The rows are grouped in 3 different ways at once. Each group adds its own fixed numbers to the row, and there is some noise. The rows also spread widely along 11 directions, which tell nothing about the answers.
Known rows, each followed by its group in each grouping:
[-19  18  12  12  25 -15   5 -10  -4  -1 -15   0  26   1  -6 -19  -1 -10
  -1 -16  -3  -7   2  -1   9  16  -8 -19   2   7   8] => Q44 Q181 lem
[  1   3 -25  -5  19  -1   6  -8   9  30  -4 -14  31  -1 -27 -11 -25 -11
 -10  28  26   7 -15 -32  17   4  -5  11   2  -1 -44] => Q154 Q837 Nupug
[-11   7  -7   0  28  10  17   9  -2  -1   0  24  10  11  -9   3  -8   1
  19  -2  15   2  15   8   8  -6   6 -17  -1   6  -6] => Q435 Q853 Raz
[-10  28  11  -7  -3 -10  17 -14   1  13 -23  -5  23  -7  -7   2   0   0
  12   5  -8  13  -6  -7  10  11  22 -25  -1   0 -35] => Q960 Q491 rasev
[ -2  -2 -10  -3  -8  -2  12  -9  13  -6 -10 -28  -1 -31   0   3  15 -12
   9   6  -6  29 -10 -15  11 -14  38  14 -12 -32 -23] => Q960 Q853 fid
[-11  12  12 -14   2  -4  11 -17   1  35  -7   5  21   6 -12   5 -15  12
   6   9  -6  13   2  -4  12  18   8 -26   1   9 -33] => Q435 Q908 rasev
[  5   3   9  -1 -12 -14 -11  -7 -13  -4  12   3   8 -29 -16   6  -5 -10
  -4   4  -2   9 -12  -5  -5  -3  18  -1   3  11  -8] => Q44 Q264 Raz
[-10 -10   0  -7  22   7   3   1  16  -3  12  17  -7  16 -11   2  -3   1
   5   5  -8  -5   5  10  -4  -7  -8   0   7  13   7] => Q85 Q181 lem
[ 12  -8 -17  -3  -4   8  11 -10  28  -4   5 -19 -13  -5   4  -9  12  -5
   3  11   5  19  -7  -5  11 -21   0  27 -22  -4 -20] => Q85 Q837 fid
[  8  12  21  -9 -12 -17  -2  -9   3  14   3  -9   8 -10   2 -15   3   4
   6 -22 -22  15   4  16   9   7   6 -21  -1   7  10] => Q154 Q908 Nupug
[ -2  17   2   6  21 -27  -4  -5  -7  16   7 -14  30 -17 -14 -18  -3 -14
  -1 -24  -6  -6   2   4  14  18  -4 -32  11  13   8] => Q85 Q264 rasev
[ 15  -3  -8   0 -17  14   9  -8  10  -9  -5  -6 -17  -7  10  -7  13  -3
   8   7  11  27  -6  -2   6 -27   8  27 -27 -10 -19] => Q85 Q491 lem
[  5  35   5  12   5 -20  10  -6  -2  -6 -24  -8  30  -3  -1 -31   2 -19
   4 -15   8   5  -1   2  12   5 -10 -19 -19  18  -8] => Q154 Q837 rasev
[  1  -6   8 -11 -10  18  14  16  13  -4 -19  31  -5   5  -6   1   0  -2
  22  17  12  37   2  15   5 -21  20  -1  -3 -27   4] => Q435 Q837 Nupug
[-26 -11   5  -6   0  20   7  -6  -2  13  -2  -3   0   0   3   7   1  16
  10  -9  -6  23   8  -3  11  -2  28   3  -3 -41  -6] => Q960 Q908 Nupug
[-11  -6 -20  -5  -6  12  -4   2   3   4  19 -15  -3  -6   0   3  -6   3
   5  -8  -2   2   0 -18   0 -11   3  21   1 -10 -11] => Q154 Q264 Raz
[ 10  -1  -1  -7  -9 -10 -22   3  -5  15  29   3   3   2 -14 -16 -15  -6
  -9  -1  -1  -6  -2   2 -13  -2 -23   7   3  36  10] => Q154 Q908 fid
[ -8   2  22  -7 -32  -3 -12  -5 -17 -11   3   1  -5 -22   2   7   1   2
   5 -15 -20  18  -6   5 -13  -7  27  -1  -4 -14  10] => Q154 Q264 Raz
[  7   5 -18  -2  -7  -5  -5   2  -5  10  21 -16  13 -19 -11  -9 -11 -10
   2  -8   5   1  -7 -14   2  -8  -2   9   5  10 -13] => Q154 Q264 Nupug
[-19  -3   9  11  -7   0  -9  -2  -8 -24  -3   1  -3  -9   5  -3   0 -14
  -3  -5  -7  -1  -4  -4 -15 -10   3  17 -12  -3   5] => Q435 Q837 Raz
[  6 -13   5  -6  -2  -7 -10  -3   4   6  -1   8   1 -18 -17  -6  -4 -13
  -5  18   4  21 -13   2   3  -6  14   6   2 -14   3] => Q85 Q908 lem
[ -6   2  16   5  -8  -6 -10   1   3  -5  10  -7  -2  -3   9 -17  11  -2
   4 -31 -21   0   9  15  -5  -4  -7  -1  -5   5  25] => Q960 Q908 Nupug
[ -6   1  27   2 -14 -10 -10 -17  -8 -18  -4   3  -4 -16  -2   1   1  -7
  -7  -3 -18  12  -8   4  -9  -2  11   5  -7  10   6] => Q44 Q853 lem
[ -4   0   3   4  12 -15   5 -16  12   5  -8 -28  17 -31  -4 -10  12 -12
  -1 -13 -11  16  -4  -7  29   5  22  -2  -5 -23  -2] => Q44 Q908 Nupug
[ -5  -7   3  -6  17   0  -6  -9  12  16  -9  -2  10   8  -8 -20   0  -7
  -5   9   8  14  -3   4  16   8  -4   0  -5 -21   9] => Q85 Q491 fid
[ -3  20  10   1  28 -28   0 -14  10  15  -5  -3  33   6 -17 -24  -8 -12
 -10  -1  -6 -13  -6   8  11  26 -21 -29   9  30  -3] => Q85 Q837 Nupug
[-18  -3   3  -1 -10   2 -19   2  -9  15   7  -6   6   4  -3 -15 -11  -3
  -4 -10  -5   1   0 -10 -11   6  -7   8   5 -17  12] => Q960 Q181 Raz
[ -4   5  12  -6   4   0   9 -27  12  -4 -15  -1  12  -2  -8   3  -1   0
  -5  19  -1  11 -14 -12  14   2   7   4 -19   7 -37] => Q44 Q264 Raz
[ 12   5  12  -7  -3  -7   4 -14   5   8   9 -12  -1  -3   7 -13   6   7
   5 -21 -17  15  11  16  13  -3   3 -10 -14  10   4] => Q154 Q181 Nupug
[-12   9   7   0 -14 -13 -14  -6  -5 -13   7 -11   5 -13  -2  -2  -2 -10
  -4 -12 -24  -8  -9  -5 -17   1   0   5   2  14   2] => Q154 Q853 Raz

New rows. What belongs after each?
[-14   5  10   8  19 -13  -4  -4   5 -13   7   6  11  -2  -8  -8   5 -11
  -4 -13 -10 -12   1  10  -1   3  -8  -7   2  25  18] => Q44 Q908 fid
[  9  -5 -17   1  -1 -13  -6  -9  -1  18  18 -23   8 -28 -16  -6  -8 -15
 -10   8   7  10  -9 -18   9  -5  10  10   0  -1 -21] => Q85 Q837 rasev
[ -3   3   3   7 -14   7  -8   6 -23 -12   9   7  -3  -7   3  -9  -2  -3
   7 -20   7   9   4   3  -9 -19   3   9  -9   0  14] => Q154 Q264 lem
[  9  14  -8  -3  26 -20   2   0  16  15  13  -7  18   2 -12 -22   0  -7
   6 -14  -2 -10   5  12  18  10 -21 -25   9  22   7] => Q85 Q264 Raz
[ -9   0 -20  -9   8   5   8   7  18   0   3  -1   6   0 -13   1  -7  -7
   9  10   1   4  -5 -10   1 -10   2  10   8   0 -11] => Q154 Q853 fid
[ -7   9 -12   5  13   1   9 -12   1  17  -4 -22  14  -1   0 -14  -3   0
   3  -8   6   7   0 -12  17   8  -2  -2  -7  -8 -17] => Q85 Q853 lem
[ -1   1 -12   3  34  -6   4 -10  25   5   2 -15  14  11  -4 -23   0 -11
  -8  -4   7 -10   3  -8  21   3 -28   8 -10  13  -5] => Q44 Q181 Raz
[ -8   0   4   8 -12  -2 -10  -3 -12   4  11  -8  -3 -12   4 -10   2  -2
   1 -19  -9   5  -1  -2  -5  -2   2   7  -1  -7  10] => Q85 Q908 lem
[ 13  -6  10 -13 -20  -5 -10  -1  16  -3  13   7 -14  -3  -4  -5   3  -1
   0   9 -13  12  -4  11  -8 -15  -3  11 -10  13  -3] => Q960 Q908 Raz
[-12 -16   9   6  10  -6  -3 -17   5 -10   2 -19   0 -19   5  -1   6 -10
  -8  -7 -14  10   2  -1   8  -5  16  14 -14 -16   2] => Q435 Q837 Nupug
[ -1  10  21  -7  -7  -8  11  -7   4  -9 -17  23   8 -14 -13   7   6  -6
   9  14  -2  24  -9  11   4  -5  27 -15  -3   3  -8] => Q44 Q908 fid
[  3   6  -6  11  -1 -22  -7  -3  -4 -19  20 -22   3 -38  -3  -4   9 -22
  -2 -24 -15  -6  -1  -3  -4 -14   9   9  -7  20   6] => Q154 Q908 rasev
[  3  11  19   1   0 -13  -6  -9  -9  -9  -5  11   8  -5  -8  -5  -3  -6
  -4   0  -5   6  -6  11  -5   4   2 -13  -7  18   0] => Q85 Q853 Raz
[  3   2   3  -6  -1  13   6  -6  -3  -2   0  16  -1   2  -7   5  -2   7
   9   8  10  19  -2   6   6 -11  13  -2 -12  -1 -16] => Q85 Q264 Raz
[  3 -10  13   8  15  -5  -3 -24  14 -19   1 -11  -8   1   8 -16  13  -7
 -13  -2  -4   6   2  12   9  -9 -11  15 -29  11   1] => Q85 Q837 lem
[-32  -9  -6   0  24  11  -4 -20   5   5  -1 -22  16  12  -3  -7  -7   1
 -11   0  -1 -10  -8 -21   7   9  -9  19  -8 -10 -13] => Q154 Q264 fid
[ -9 -13   3  -5   9  13  12  -5   5  -8  12   8 -13  -6  -1  14  12   8
  12   2  -2  18   9  10   5 -21  27   4 -14  -6  -8] => Q960 Q908 fid
[  7  18   5   2   0 -12   1  -9  10  24   8 -11  16   7   0 -27  -1   2
   2 -23  -5  -2   5   6  14  11 -24 -14  -3  29  -1] => Q44 Q908 Nupug
[ -7 -14  -5   4   4  -9 -21 -12  -4  -3  24 -22  -1 -17  -9  -4  -5 -15
 -18  -3 -10  -8 -12 -10 -10  -1  -4  20  -1  11   5] => Q85 Q853 fid
[-10 -14 -17  -5  -3  15   4 -12  -4  22   9 -15  -2 -13  -8   9  -9   7
   1  15   9  18 -11 -26   9  -9  21  23  -4 -23 -34] => Q85 Q908 lem
[ -6  14  13  -9 -15   3  -1   1   2   5   1  24   5  22 -11  -6 -11   4
   3  13  -3  -2  -6   6 -18  -1 -18  -6  -1  38 -15] => Q960 Q908 fid
[ -4  12  -1  -2   3 -10   4  -1  14  11   1  -7  14  -2  -7 -16   0  -6
   5 -10 -10  -2  -5   3   7   8  -9 -12   8   9  -2] => Q85 Q908 Nupug
[-19   2   9   1   2  12   1   7  -8 -20   4  26  -7   3  -7   9   0  -5
   8  -5  -9  -2   3  10 -20  -9   8  -2   3   9  12] => Q85 Q181 rasev
[  3   0   5  -3  -6   6  -2  -1   0   3  -1  -3   2  -4   0 -13  -1  -3
   5  -8  -1  20   2   2   5  -9   8   5 -10 -14  10] => Q154 Q181 Nupug
[ -7  -4   5   4  28  -4   1 -17  -4   0   5 -10   6  -9  -1  -2   4   1
  -1 -13  -1   9   8   6  18   4  15  -9 -12 -11   3] => Q85 Q853 Raz
[  9  13  -7  -6  32 -22  -2 -14  20  26  21 -13  20  17 -10 -21  -7  -1
  -8  -5  -1 -25   8   3  12  14 -36 -17   2  48 -19] => Q960 Q491 Raz
[ -6   1  14   7   4   8   6  -1 -19 -11 -16  19   6 -16 -10  -2   1  -7
   7   2  18  32   0   9   8 -10  36  -8 -11 -31   8] => Q85 Q837 Nupug
[-27 -16  23  -3 -19   3 -24 -17  -4   1   6 -13  -9   4  12  -7  -4   4
 -12 -15 -30  -3  -4  -4 -14   7 -13  22  -2  -6  17] => Q435 Q264 lem
[-30  -7 -14  -4 -10  -3 -26 -11   0  28  23 -38  10  -2  -8  -4 -20   0
 -16  -5 -22 -20 -14 -37 -13  20 -15  23  17  -2 -17] => Q960 Q853 Raz
[  6  -2  10   1   7  -6 -17 -21 -10   3  15   0   7   7 -11 -15 -15  -5
 -24  11  11  -5  -5  -1  -7  -1 -22  13 -22  40 -12] => Q154 Q837 fid
[ -5  11  -7  11 -22  -6  -2   3 -11  -7   5 -11   9 -29  -7  -1  -2 -14
   3  -8   1   7 -11 -17  -6 -10  12  10   4   2 -10] => Q44 Q837 Nupug
[-27   0  15   3  -5   5  -8   4   7 -10   0   4  -3  16   7 -12   4   2
   4 -22 -21  -5   7  12 -12  -1 -10   2   4  -4  27] => Q960 Q837 Nupug
[ -5  14   4  11 -12 -13 -12 -19 -22  -1   5 -21  17 -26  -5  -5  -5 -13
 -12  -6  -6  -4 -18 -17  -7   6   8   6  -5  15 -19] => Q85 Q491 Nupug
[  3  12  -3 -15 -12  -1  21 -12  40  10   4 -19  -4   5   7  -4  12  10
  16  -9 -31   6   1   2  13   0  -6  -2   0  18 -20] => Q44 Q181 Nupug
[ -8  22 -10   7 -30  -1 -12  18 -20   5  12  -3   7  -5   2 -18 -11  -6
  10 -26   4  -5   2  -9 -19  -5 -13   1   8   7  11] => Q154 Q837 Raz
[-23  -7 -17   0  29  13   1   1  10  15  -4   1  12  18 -10 -11 -10  -4
   0   7  15  -4  -3 -11   9   7 -13   9   9 -17  -3] => Q85 Q491 lem
[ -5  -2   4  -8  19   0   5 -23  13  10 -10 -12  22   3 -11  -8  -8  -1
  -9  13   2  10 -11 -11  21   7   1   4 -12  -3 -27] => Q154 Q264 Nupug
[-33  -6   6   3 -14  25   2   8  -9  -9 -11  18  -9  13   7   6  -5   5
  13  -3  -1  13   4  -3 -14 -12   8  14  -3 -22   3] => Q435 Q837 lem
[ -9  20  -7  -3  11   2  27  -2  13  -3 -10   9  15   2 -11   6   0  -4
  16   4   0   2  -1  -9   7  -4   7 -12   0  18 -29] => Q44 Q181 rasev
[-19  30  13   3  17  -7   5   2  -1  -5 -31  30  38  20 -21 -16 -16 -14
   1  15  11 -11 -19  -1  -4  19 -21 -26   8  18  -9] => Q85 Q264 Raz
[  8  12  14  12  -4 -10  -8  -6 -10 -13  -6   3   5  -7   1 -21   4 -12
  -3 -11   7  10  -1  11   0  -5  -5  -1 -19   6   9] => Q85 Q837 Raz
[  0   8 -12   7  15  -7   6  -3  11 -15   0  -2   9  -7 -10  -6   2 -16
   0   8   8  -3  -7  -4   3  -9  -5   6  -7  15 -16] => Q85 Q837 Raz
[  0   3 -13 -10  10  -9  10 -14  13  14   6 -17  12 -13 -12   6  -8  -7
   2  13  -8   2  -5 -15   9   1   6   0  -1  21 -40] => Q435 Q853 rasev
[  4   5  10  10  -3   6  -3 -14  -6 -12  14   5  -7  11   9 -13   1   5
  -3 -15   8  -1  10   8  -2 -12 -20  10 -29  33  -3] => Q44 Q837 Raz
[ 18   9  -7  -1 -22   0   3  -4  -1  17   5 -25  -4 -21   9 -17   9  -1
  12 -19   1  34   4   0  17  -8  13   2 -16 -21  -3] => Q85 Q853 rasev
[  5  12  12  -3   1 -10  10 -16  -1  14   2   1  14 -11 -11  -1  -3   4
   5  -1  -1  17   2   4  14   4  17 -21  -1  13 -16] => Q44 Q837 Nupug
[-11  -1  -9  19  10  -1 -13 -13 -17   7  11 -19  16  -7  -5 -19 -12 -11
 -17 -10  14  -8  -6 -17   1   3 -14  17 -10   5  -6] => Q85 Q837 Nupug
[-28   8  17   3  16 -12  -5 -10  -3  -7 -13   3  22  -4 -10  -2  -1 -14
  -5  -5 -14  -8  -3   0  -5  13   8 -12   5   0   2] => Q960 Q491 rasev
[  6   6 -20  -3  30  -2  14 -15  22  21  10 -19  20  10  -7 -16  -6   1
   0  -1   8  -7   2  -9  25   0 -20   1 -10  23 -33] => Q154 Q908 Nupug
[-13 -11 -17   3   0  12   3  -2   0  16  30 -37 -10 -14  13  -2   9   8
  13 -38 -14   5  18  -8  10 -12  18  13  -3 -25   4] => Q960 Q181 Nupug
[-30   4  -1   1   6   8  10  -3   8 -11   3   3   3   5   1  15   1   6
  11  -5 -15 -11   0  -7  -9  -3   8   2   1   6 -20] => Q960 Q908 Raz
[ -6   4  21  -5 -30  -7  -7  -6   5  -2  -6   0  -1  -8  -1  -5   2  -1
   0   0 -20  15 -10   4 -12  -2  10   1   0  -4  -1] => Q960 Q837 Nupug
[ -5   3   3 -12  26 -10  11 -15   9  22  -2   1  28  -4 -21   2 -13  -2
   3  18  -1   3  -6  -4  19  13   8 -20   6  14 -33] => Q435 Q264 Nupug
[  2  -2 -11  -6  -9  -2   0  -2  -2   5   5  -7   7 -23 -16   2  -6 -11
   0  17  11  19 -12 -15   0 -13  22  14  -3  -9 -19] => Q154 Q837 fid
[-15   2  11   5  -3  11   8 -14   3 -16 -13   0  -1   2   6  -1   6   3
   2  -2  -6  12  -5   3   0  -7  10   8 -18  -6 -10] => Q85 Q837 Nupug
[  5  20  21   6  -4  -7  13 -15  -5 -30 -11  21   2  -6  -5   5   4  -5
   5   6  -1   9  -4  10  -5 -13   8  -9 -20  40 -22] => Q44 Q853 lem
[  2 -16   1  -7   7  -2  -6   2   2  -9  34   9 -17 -15 -10  12   7  -3
   4  -6 -14   2   6  18 -10 -15  15   0   8  12  22] => Q85 Q181 fid
[ 22  -5   7  -4 -21   4 -14   5   2  11  -3   8  -4   7   3 -33  -6  -9
   1   4  19  28  -1   6   4 -14 -20  16 -21  -3   8] => Q435 Q264 lem
[ -7  13  -2  -4 -30   3   4  -9   9  -5  -5 -29  -4  -5  14  -9   6   1
   8 -13 -20  11  -8 -10  -4  -7   3  17 -15  -3 -11] => Q154 Q853 fid
[-12   1  11  -2  13   4   3  -1   3   0   0   5   0   3   0  -7   8   1
  10 -19 -12  10  12  18   7   3   7 -13  -3 -14  23] => Q85 Q181 rasev
[ -5  -7  -2  -9  -1   7  -1  -1   0  11  13   5   1  -1 -11   0  -4   4
   5   5   2  12   1   1   0  -8  10   1   1  -1  -7] => Q960 Q264 fid
[ 18  22 -13  16   4 -11  15   4  13 -22  -1  -1   8 -11  -4 -19  10 -20
   9  -7   9  -5  -8   4   3 -20 -14   2 -20  39 -16] => Q85 Q908 Nupug
[ -1  16  15   1  -9 -14   4  -9  11   1 -19 -11  13  -5   4 -23   9  -7
   7 -14 -11  14  -4   3  13   7  -5 -11  -4  -4   8] => Q44 Q264 lem
[  3  -1  -1   6  -3  12   6 -12 -19  -3   8  -7  -5 -18   0   4   3   4
   5  -5  12  26   3  -1   8 -14  29   5 -24 -12 -12] => Q85 Q853 fid
[-12   3 -10  -2  18 -18  -4 -10  27   6   4 -27  16   0 -10 -15  -1 -16
  -8  -1 -19 -17  -6 -13   5  10 -20   6   4  17 -12] => Q960 Q853 rasev
